The rows come from 7 hidden closed curves, with some noise, and rows from the same curve form a group. Each curve winds through 8 dimensions. The rows are also pushed far along 4 directions, which tell nothing about the answers.
(in the rows, 128 means zero)
Known rows, each followed by its group:
[128 128  84  99  39 147  94 108 130 130 172 146 122 109 133  81 169 104
 131] | Luvep
[174 127 128 112 123 111 100 130 152 133 146 124 143 132 123  94 122 127
 114] | konas
[145 124 115 126  95 144 139 148 115 106 114 107 141 133 133 121 143 123
 123] | konas
[180 125 129 101 125 102 151 120 153  86 105 125 128 139 126 113 142 117
  93] | lelen
[124 135 137 136  78 168 138 123 143 140 140 136 110 115  99 115  89 101
 171] | Luvep
[130 105  57 118  90 166  82  85  84 118 135 132 137 143 153 123 184 104
 149] | Nok
[ 63 103 101 102  29 193   8  88  81 191 210 163 149 110 152  83 180 122
 172] | konas
[141 151 100 162 132 146 139 113 146 114 120 104 132 102 109 146 106 124
 150] | Luvep
[146 133 138 118 135 104 120 118 148 121 142 138 116 126 146 120 121 166
  98] | Nok
[125 128 175 162 200 140 168 102 136 114  97 116 142 155 125 161  80 161
 142] | Nok
[117 153 109  87  44 193 102 116 137 186 193 138 132  94 121  99 148  96
 149] | konas
[101 123  84 107 104 132 100 119 110 137 154 125 161 115 149 102 169 130
 124] | Luvep
[114 105 149  91  94 122 105 132 152 149 179 171 121 109 125  93 104 127
 147] | Biza
[ 66 127 175 165 137 191 109  99 107 169 153 144 160 135 130 147 101 177
 180] | lelen
[170 134  59  87  66 113 129 124 119  99 119 141 115 128 137 109 197 107
  92] | lelen
[107 133 124 120  71 145 104 138 138 147 180 148 127  96 127 106 131 135
 143] | moz
[132 111  93 124 176 104 122 123  95 117  94 138 119 148 139 165 171 108
 121] | Luvep
[ 75 104 138 161 124 146 124 120  83 132 117 156 122 155 142 141 116 162
 163] | Luvep
[122 128 121 138 140 108 143 124 122 126  99 135 128 143 112 125 122 121
 132] | Luvep
[ 88 146 109 127  98 166 117 102 121 158 154 138 126 106 122 130 145 112
 152] | lelen
[133 138 136 139 153  70 126 127 163 122 141 143 145 120 114 102 121 157
 108] | lelen
[ 89 123  87 149 128 184 139  92  87 148 130 163 138 145 142 160 116 163
 187] | Luvep
[127 127 120 145 149 145 142 109 112 127 117 152 143 156 122 152 150 136
 148] | moz
[100 100 193 123 165 104 122 123 110 146 127 177 126 175 157 126 100 207
 118] | Biza
[136 117 165 124 161  77 118 126 163  92 131 107 118 111 142 115 106 143
  92] | Nok
[125 137  85  75  90 146 139 108 144 141 148 130 121  95 123 107 141  76
 133] | lelen
[148 112 100  97 151  90 147 167 108 113  99 126 129 141 143 136 158 115
  98] | moz
[113 121 131 150 129 118  80 117 108 126 136 126 135 135 142 125 160 145
 117] | Nok
[132  99 132  90 136 111 104 122 106 138 132 171 133 159 145 124 168 133
 116] | Biza
[ 98  83 118 111 158  88  87 143  88 120 126 125 123 141 175 123 145 137
 108] | moz
[147 135 229 124 132 101 110 154 186 145 163 123 130 116 112  92  73 156
 101] | Biza
[136 143 112 150 122 120 132 128 117 110  92 106  92 125 121 147 143 103
 113] | Nok
[ 81 135 147 163 163 167 187 135 111 127 103 118 129 122 136 182  75 171
 161] | lelen
[114  86 124  90 136  68  65 119 122  99 148 131 125 118 177  98 169 141
  82] | Nok
[134 114 156 147 182 130 134 122 108 124  99 136 142 169 129 161 137 142
 131] | Biza
[ 87 121 184 149 151 138 129 131 108 149 140 163 155 158 138 142 134 189
 138] | Biza
[136 161 118 103 100 155 119 109 155 159 155 109 122  95 115 114 134  91
 120] | konas
[125 145 140 128 153 126 148 130 148 155 126 125 142 119 106 129  94 128
 138] | Biza
[164 124 140 123 102  93 102 131 176 108 165 135 127 113 124  80 108 145
 114] | Nok
[ 89  90 131 141 138 105  72 127  64 146 130 173 155 177 167 120 165 199
 125] | moz
[ 64 116  78 151 141 141  81 101  53 155 133 152 144 150 170 153 184 174
 141] | funol
[128 122 134  76 111 121 116  98 168 127 167 142 141 104 125  91 144  97
 121] | lelen
[173 133 125 142 144 113 141 120 138  92  93 106 116 146 111 136 150  88
 111] | lelen
[150 103 145  62  65 111  92 130 158 132 169 134 121 115 141  52 109 111
 107] | lelen
[ 60 114  52 117 104 166  81  84  51 151 141 154 141 133 163 145 228 112
 147] | lelen
[175 145 104 142 132 130 159 127 116 105  83 116 139 159 120 144 156 132
 108] | Biza
[149 135 125 147 199  75 169 147 124  94  55 103  94 142 110 172 138  87
  97] | Luvep
[ 92 117 114 129 123 125  77 113 109 154 157 150 121 121 138 122 149 126
 141] | moz
[113  88 107 106 163  89 122 150  77 124  99 134 142 165 173 126 141 159
 105] | moz
[155 113 135 141 159 128 132 107 107 106  96 137 124 178 132 150 151 127
 124] | funol
[104 104 108 104 104 165 111 138  90 156 143 121 155 139 158 109 113 140
 152] | moz
[125 124 186 150 141  75  97 127 143 121 123 143 108 135 121 113 114 162
 100] | konas
[109 116 147 134 169  76 112 134 146 119 135 129 127 112 128 120 116 134
 116] | Biza
[ 58 103 125 113 145 152 126 112  89 158 148 165 125 134 173 149 116 173
 154] | Nok
[112 136 174 176 183  91 131 155 133 137 125 128 149 144 125 136 101 188
 117] | moz
[ 80  92 157 130 157 150 136 140  92 137 119 138 137 143 157 155  90 166
 159] | funol
[121 130 126 132 130 113 147 126 129 128  98 124 114 126 115 122  93 123
 131] | moz
[109 131  90 157  98 206 131 132  70 146 120 107 158 148 146 150 133 150
 168] | moz
[117 111  85 100  91 179 126 144  85 151 137 128 152 138 153 125 142 126
 153] | moz
[121 105 111 128 139  80  76 113  75 116 101 155 109 164 160 136 202 147
  87] | Biza
[134 124  78  86 100 100 123 123 117 121 134 152 112 130 149 108 178 121
  97] | Luvep
[129 120 113 104 119 117 138 102 125 124 127 171 112 144 135 123 146 133
 126] | funol
[140 121  71  86  82 117 116 102 129 114 137 135 111 119 143  92 159  98
 112] | funol
[123 134 150 126  99 151 149 146 153 156 160 160 129 119  99 113  84 125
 169] | Nok
[102 105 130 126 125 141 142 141  91 133 113 143 134 150 151 135 109 165
 143] | Nok
[138 126  63 111 113 172 127 102 117 131 123 116 111 111 125 150 134  68
 163] | funol
[143 149 123 154 133 152 149 117 148 109 130 113 139 118 102 146 146 101
 142] | moz
[188 146  95  95  94  75 134 155 160  93 107  87  90  93 127 100 129  95
  66] | konas
[ 83 125  98 142 130 155 141 107 116 120 138 133 122 108 138 153 127 123
 163] | Luvep
[103 135 148 138 123 195 115 131 118 170 164 102 167 127 130 128 115 126
 162] | funol
[141 162 140 180  99 210 157 117 169 124 150  82 148  98  85 132  71 105
 187] | Biza
[135 124 126 122 130 126 141 126 134 132 122 125 119 140 119 113 101 106
 137] | lelen
[111 132  91 141 122 140 147 159  92 122 105 115 129 124 130 157 162 110
 135] | Nok
[122 110 114 124 125 157 110  92  98 119 127 144 136 158 139 139 183 107
 142] | funol
[154 126 150 122 116 146 135 137 173 119 148  97 119  99 113 112  65  99
 147] | Biza
[159 131  92  96 105 147 146 128 129 121 127 120 148 132 127 117 155  99
 125] | konas
[144 127 100 112 127 146 157 163 114 122 115 118 129 124 126 155 151  93
 133] | moz
[160 148  99 128 124 134 175 124 124 113  82 115  99 134 120 150 118 112
 120] | Biza
[118 143 124 146 145 160 162 136 122 130 123 123 133 130 115 163 144 108
 147] | konas
[103 110 114 136 163 128 158 128  81 126  88 157 121 163 144 171 135 151
 142] | Biza
[147 120 106 148 182 100 150 112 115  87  72 128  91 145 129 177 138 112
 120] | funol
[ 85 118 144 154 131 140 112 128  88 166 120 147 143 158 134 125 106 171
 152] | Luvep
[126 141 144 156 137 164 150 124 116 121 107 125 135 136 115 170 143 130
 144] | funol
[108 115 144 125 157  68 112  95 136 114 135 166 119 145 145 108 147 163
  99] | Biza
[166 165  73 153 144 112 182 148 146  96  79  71 105 102 100 152 115  76
 116] | lelen
[168 142 167 118 146  32 150 129 205  87 116 132 109 110  92  87 109 118
  74] | konas
[ 88  97 140 119  84 164  82 105 102 163 182 174 134 145 162  99 105 185
 164] | moz
[127 143 160 138  72 170  88 122 142 163 167 124 126 111 112 105 107 129
 147] | konas
[146 144 130 176 138 150 157 121 145 105 116 106 123 128 114 146  83 143
 152] | Nok
[ 90 127 137 132 143 113 136 135 116 130 126 138 142 123 142 135 128 172
 120] | funol
[147 115 132 100  99 139 108 139 145 121 144 106 129 103 126 109 115  98
 131] | funol
[122 126 112 126 100 164 133 133 118 144 150 141 164 135 135 115 119 159
 154] | Nok
[162 150  76 127  79 138 152 142 114  96  91  93 118 121 124 131 172  96
 101] | konas
[100 152 149 158 132 198 159 110 154 160 159 121 163 113  92 136  84 117
 193] | konas
[ 87 150  72 133  96 219 150 110 105 144 139  91 129  92 129 160 141  73
 176] | funol
[111 133 181  90  95 148 130 118 195 152 199 151 125  82 103  91  94  98
 151] | funol
[105 110 127 127 121 140  85 118  88 131 118 106 124 135 155 128 148 124
 120] | lelen
[206 153 127 111 108  95 187 160 179  87  89  95 104 113  96 112 100  92
  91] | Nok
[134 103 105 107 127 123 126 146  78 111  96 123 132 160 157 139 182 119
 104] | Luvep
[ 93 144 134 141  89 158 114 121 117 158 149 129 141 119 131 111 121 158
 138] | konas
[137 154 134 158 109 154 195 139 139  97  81  98 108 116  97 154 100 103
 140] | konas
[ 93 145 140 159 141 200 147 116 116 163 141 100 167 135 127 143  97 143
 170] | funol
[106 126 103 148 106 222 112 100 101 152 148 124 146 124 121 159 133  99
 198] | Luvep
[ 99 121 224 126 143  56  96 135 172 153 168 171 139 122 134  74  66 229
  96] | lelen
[160 154  88 132 123 132 142 137 121 136  97  99 128 127 113 136 132 106
 117] | Luvep

New rows, each followed by its group:
[118 144 142 144 116 176 136 134 111 148 129 126 145 136 119 150 144 135
 145] | Biza
[133 125  90  96  85 103  95 135 132 122 138 107 112  94 146  92 135 114
 100] | konas
[160 179 119 157 126 194 181 126 147 115 103  68 129 110  91 173 143  67
 139] | Biza
[155 127 170 116 108 149 145 140 160 123 137 132 120 123 103 123 104 100
 143] | konas
[129 127 108 131 133 146 133 126 114 113 136 119 152 132 157 141 148 164
 122] | Luvep
[ 72 107 196 136 145  95 107 104 146 142 172 192 123 139 139 105  99 193
 137] | Biza
[175 155 127 102  98 155 175 154 180 123 128  84 116  82  98 121  75  78
 132] | funol
[ 76  86 133 141 182  84  81 121  78 134 118 148 123 157 168 137 140 165
 121] | moz
[128 115 127 120 132 105 121 127  95 121 117 166 147 170 149 127 189 169
 100] | Biza
[179 189 146 169 117 181 209 143 166 127  96  97 131 122  65 160  90 107
 148] | Biza
[135 125 168 135 146 132 128 140 151 135 165 149 146 130 133 130 101 177
 137] | Nok
[137 113 110 101 114 102 113 163 112 115 126 108 116 121 163 119 145 133
  91] | konas
[117 104 121  96  78 177  89 106 117 143 164 136 122 117 150 111 118 118
 156] | Nok
[144 144 166 132  84 186 148 142 166 145 159 101 161 113 105  98  65 134
 159] | konas
[ 69 110 183 147 127 172 102 118 103 161 161 168 156 141 137 142 122 181
 168] | funol
[ 97  54 141 113 165  79  53 139  68 129 130 162 145 172 185 116 146 185
 117] | Biza
[ 91 109 172 149 158 147 125 126 115 164 160 186 164 163 132 136 106 192
 171] | Nok
[126 148 169 126 106 166 105 119 178 150 185 100 142  86 106 103 104  97
 144] | Biza
[125 133 123 167 168 115 133 136 105 129  94 118 133 143 133 157 107 172
 127] | Luvep
[ 71 105 121 145 189  97 121 114 107 117 134 155 127 126 164 157 131 178
 135] | Luvep
[105 129 139 163 187  95 146  94 112 107  93 150 118 163 136 156 150 163
 111] | Biza
[ 96 122 152 137 101 167 113 125 117 177 166 173 170 144 121 108 101 182
 175] | Biza
[ 90 122 146 125 100 110  91 124 117 149 155 151 137 129 146  93 135 176
 113] | konas
[ 86 121  97 101 133 142 139 100 108 124 127 134 134 118 150 139 160 119
 130] | lelen
[118 141  95 134 157 136 150 125 114 142 103 117 141 127 118 154 131 112
 139] | Biza
[112  96 171 128 131 102  85 139 108 128 128 136 114 144 153 116 117 158
 111] | lelen
[112 131 109 156 159 157 177 139 102 104  75  78 128 122 137 176  97 126
 145] | funol
[122 138 159 135 124 128 150 139 168 127 152 138 134  99 114 124  82 156
 141] | lelen
[132 156 147 132 100 190 155 149 144 151 138 102 122 101  98 147 104  91
 157] | Nok
[105 109 154 128 132 165  92 135 112 160 161 128 137 131 141 134 114 130
 157] | funol
[128 141 146 134 116 150 121 123 127 153 136 130 152 137 118 120 131 143
 131] | Nok
[162 164 128  93  86 127 141 134 183 134 152 119  93  80  95 112 138  61
 107] | konas
[115 126 109 105 133 114 126 116 143 121 132 115 114  95 128 122 128  87
 125] | konas
[ 99 136 156 146 118 179 108  94 137 157 163 138 150 123 110 126 122 127
 167] | lelen
[104 111 126 103 107  92  53 125 122 146 178 150 135 121 152  84 178 137
 100] | Luvep
[154 133 150 100  75 128  85 123 164 141 166 138  97 101 106  95 135  79
 122] | Nok
[171 165 141 170 118 157 176 121 180 111 115  88 138 116  80 120  65 113
 150] | Nok
[168 143 103 121  99 128 164 145 141 105 102 101 130 121 112 116 121 105
 117] | Nok
[ 35 106 168 155 117 195  93 112 129 193 204 142 182 107 132  97  28 184
 222] | konas
[177 115 157 137 161  88 123 145 145 105 102 108 133 150 126 116  92 148
 104] | Biza
[118 117  89 121 131  76  72 113  96 124 134 159 121 140 158 121 204 151
  89] | funol
[129 117  55 105  88 163  93 134  91 123 158 124 143 113 162 139 198 115
 133] | Nok
[147 110 108 103 163  94 143 128 132  96 120 141 138 133 152 139 147 150
 106] | Luvep
[159 144 183 133 186  59 169 149 190 105 126 124 137 122 124 117  74 189
  83] | Luvep
[143 122 127 113 163  47 107 133 136 124 110 150 120 135 121 117 153 129
  86] | Biza
[134 124 102 108 129 141 151 139 125 122 127 118 107 117 139 145 122  98
 135] | moz
[168 112 194  68  78  75  82 146 176 133 169 161 103 118 127  63 123 132
  79] | konas
[127 120  85 127 164  95 122 154  89 121  93 117 135 138 135 154 185 102
 107] | moz
[156 136  91 162 180 137 175 140  98  89  78 108 132 153 143 198 161 144
 120] | Nok
[108 125 146 110 140 129 153 120 147 120 139 141 119 114 124 137 133 104
 133] | funol
[100 107  99 121 137  94 103 142  66 118 109 143 138 153 175 138 198 174
  89] | funol
[ 93  95 108 154 145 154  85 101  73 118 132 135 165 162 159 143 179 147
 153] | Biza
[131 114 120  80  86  72 103 124 154 115 167 167 111 113 141  71 160 128
  91] | Luvep
[108 103 123 102  62 202  94 119 114 146 174 131 144 114 134 108 130  96
 179] | moz
[100 129  89 163 162 149 180 113  85  98  75 128 109 146 138 191 143 125
 150] | Biza
[164 128  67  76  72  76  99 112 142 108 140 149 125 117 131  72 195 104
  82] | moz
[110 115 141 141 147  97 111 130 146 115 137 129 137 108 124 118 104 145
 133] | Luvep
[148 124 131 128 163 102 148 137 134 119  95  99 127 142 131 121  90 128
 110] | moz
[183 155  80  92  68 134 131 136 167 103 144  82 133  84 115  95 167  67
  95] | Luvep
[123 120 121  99  78 152  97 114 115 157 152 148 118 132 144 103 124 137
 134] | Biza
[129 120 101 129 112 133 135 141  97 127 110 142 111 145 137 139 133 134
 135] | lelen
[107 119 185 140 163 133 165 144 148 139 142 142 115 133 134 139  45 171
 151] | moz
[146 139  87 109 118  60 114 133 135 111 116 129 122 115 136 101 165 137
  73] | lelen
[142 143  85  88  76  94 125 136 150 127 143 132 114  97 122  86 153 102
  97] | Nok
[ 66  85 165 114 179 104 101 108 103 145 152 174 167 157 173 118 124 206
 129] | Nok
[169 106 126 105 134  30 115 146 162  85 129 161 128 132 122  85 146 138
  85] | Biza
[ 94 105  86 111  80 113  93 126  77 117 123 147 129 134 160 108 193 141
 110] | konas
[121  98 144 144 180 102 132 123  93 113  76 143 124 174 133 151 127 142
 129] | moz
[169 157 118 141 171  75 171 123 178  82 105 100 123 113 113 131 124 123
  86] | Nok
[119 148  73 144 134 110 141 132 117 125 109 113 128 115 127 134 139 128
 121] | lelen
[113 118 165 114  91 127 100 123 139 135 164 164 124 122 130 106 138 147
 128] | funol
[110 136 120 168 139 146 121  99 108 123 100 118 119 132 115 157 138 113
 146] | konas
[151 121 103 134 198  49 158 124 127  56  64 107  84 133 146 165 158 111
  72] | Nok
[126 139 123 148 109 152 153 111 132 118 117 115 108 126 126 131  96 130
 142] | funol
[120 121 158 124 140  99 126 133 144 106 135 123 121 121 134 118 144 125
 100] | funol
[214 169  68 100  66 163 166 119 176 104 111  64 102  98  82 105 132   4
 122] | lelen
[100 121 155 125 166 133 151  99 139 122 128 134 146 131 131 135 116 138
 139] | lelen
[138 171 107 183 110 214 174 131 147 128 139  78 144  99 105 161  77 127
 182] | Nok
[ 72 133 158 130  94 186 135  94 148 170 166 146 151 106 106 103  64 138
 189] | konas
[ 97 117 177 170 168 127 110 106 121 128 116 126 139 144 125 138 100 158
 144] | konas
[138 131  72 166 136 177 161 112  86  96  80 101 107 145 137 185 134 110
 156] | Nok
[ 88 121 138 160 132 144 148 119 119 117 125 142 114 127 129 147 100 146
 160] | Luvep
[141 136 106 141 137 112 135 128 140 110 110  90 131 111 125 118  96 126
 122] | konas
[ 98 103 133 125 191 128 131 134  97 135 120 118 150 150 165 151 118 157
 131] | konas
[181 138  66 148 178 105 153 124  89  71  44 105  91 158 131 203 216  78
  89] | funol
[151 112 115 107 136  73 109 150  93  98  98 145 123 158 151 135 218 134
  67] | Biza
[123 116 207 136 148 115 102 129 153 142 158 158 115 134 121 126  98 154
 132] | Nok
[199 148 118 123 149 118 181 117 191  79 109  86 126 115  96 123 107  72
 116] | Biza
[104 118 130 138 113 149 145 137 104 130 109 127 110 131 137 141  91 142
 150] | moz
[ 98  92 154 129 175  83 118 143  66 123  82 163 109 178 159 160 166 163
 100] | Nok
[136 122 200 134 149  98 153 160 148 128 131 142 145 152 132 108  77 199
 108] | konas
[161 123 120 125 180  37 161 159 147  75  86 134 103 125 127 144 136 134
  79] | lelen
[101 119 134 135 128 113 107 146 106 142 138 149 154 141 126 118 162 142
 130] | Nok
[143 147  86 125  49 171  94 119 126 140 150 121 114 100 107 114 161  76
 146] | konas
[117  94 116  95 139 121 131 138  92 125 113 152 121 148 160 144 139 140
 126] | funol
[143 117 119 116 132  98 119 160 130 105 143 111 127 122 155 116 146 135
  94] | moz
[168 134 147 103  99 115 122 143 169 114 160 118 136 111 130  93 127 137
  96] | Luvep
[ 81 137 127 119 110 202 126 101 147 173 176 111 144  83 115 123  76  95
 191] | konas
[110 134 193 150 167  94 178 118 168 115 104 140 122 129 103 122  53 163
 129] | konas
[135 118  89  98  94 118 120 107 131 114 135 130 112 122 144  96 136 111
 117] | funol
[ 83  79 138  83  92 110  56 140 101 146 179 158 154 127 168  77 162 151
 120] | Luvep
[125 131  68 124 133 135 108  82 102 112 115 106 129 134 148 135 190  99
 111] | Biza
[ 87 107 127 140 127 110  77  92 113 130 149 163 123 128 145 118 142 160
 137] | funol
[185 164 155 153 169  98 206 142 147  99  44 109  92 153  86 167 110 106
  96] | Nok
[158 128  85 111 146 109 173 138 119  98  77 117  87 132 131 158 137  87
 111] | moz
[138 172  46 132  64 221 146 123  97 139 119  79 141 102 119 155 179  75
 149] | funol
[122 116 181 136 129  79 154 150 144  96 103 145 106 131 121 116 100 156
 105] | konas
[ 80  93 171 111 129 136 103 113 135 162 177 153 147 135 152  83  62 171
 159] | funol
[144 140  99 153 117 151 144 129 127 113 127 109 152 128 126 129 123 146
 141] | Nok
[166 149 116 121 113 102 153 133 179  88 113  84 108  82 105 113 104  89
 104] | funol
[129 109 147 129 151 108 145 157 115 109 124 156 131 150 141 149 147 155
 121] | moz
[ 95 129  89 146 116 140 103 118  89 137 135 145 122 127 141 149 171 134
 141] | moz
[107 155  99 162 150 173 179 131  95 121  88 100 110 126 123 198 154  95
 145] | konas
[ 87 128 193 156 164  91 114 119 139 143 134 141 148 136 136 111  85 210
 112] | lelen
[101 119 127 148 180 101 130 102 126 114 130 141 128 136 152 143 122 170
 124] | Nok
[106 100 147 154 159 148 120 100  99 119 115 142 123 161 154 153 101 169
 154] | Nok
[119 113 121  95  71 106  39 118 132 142 190 144 129 104 154  72 167 142
 100] | Nok
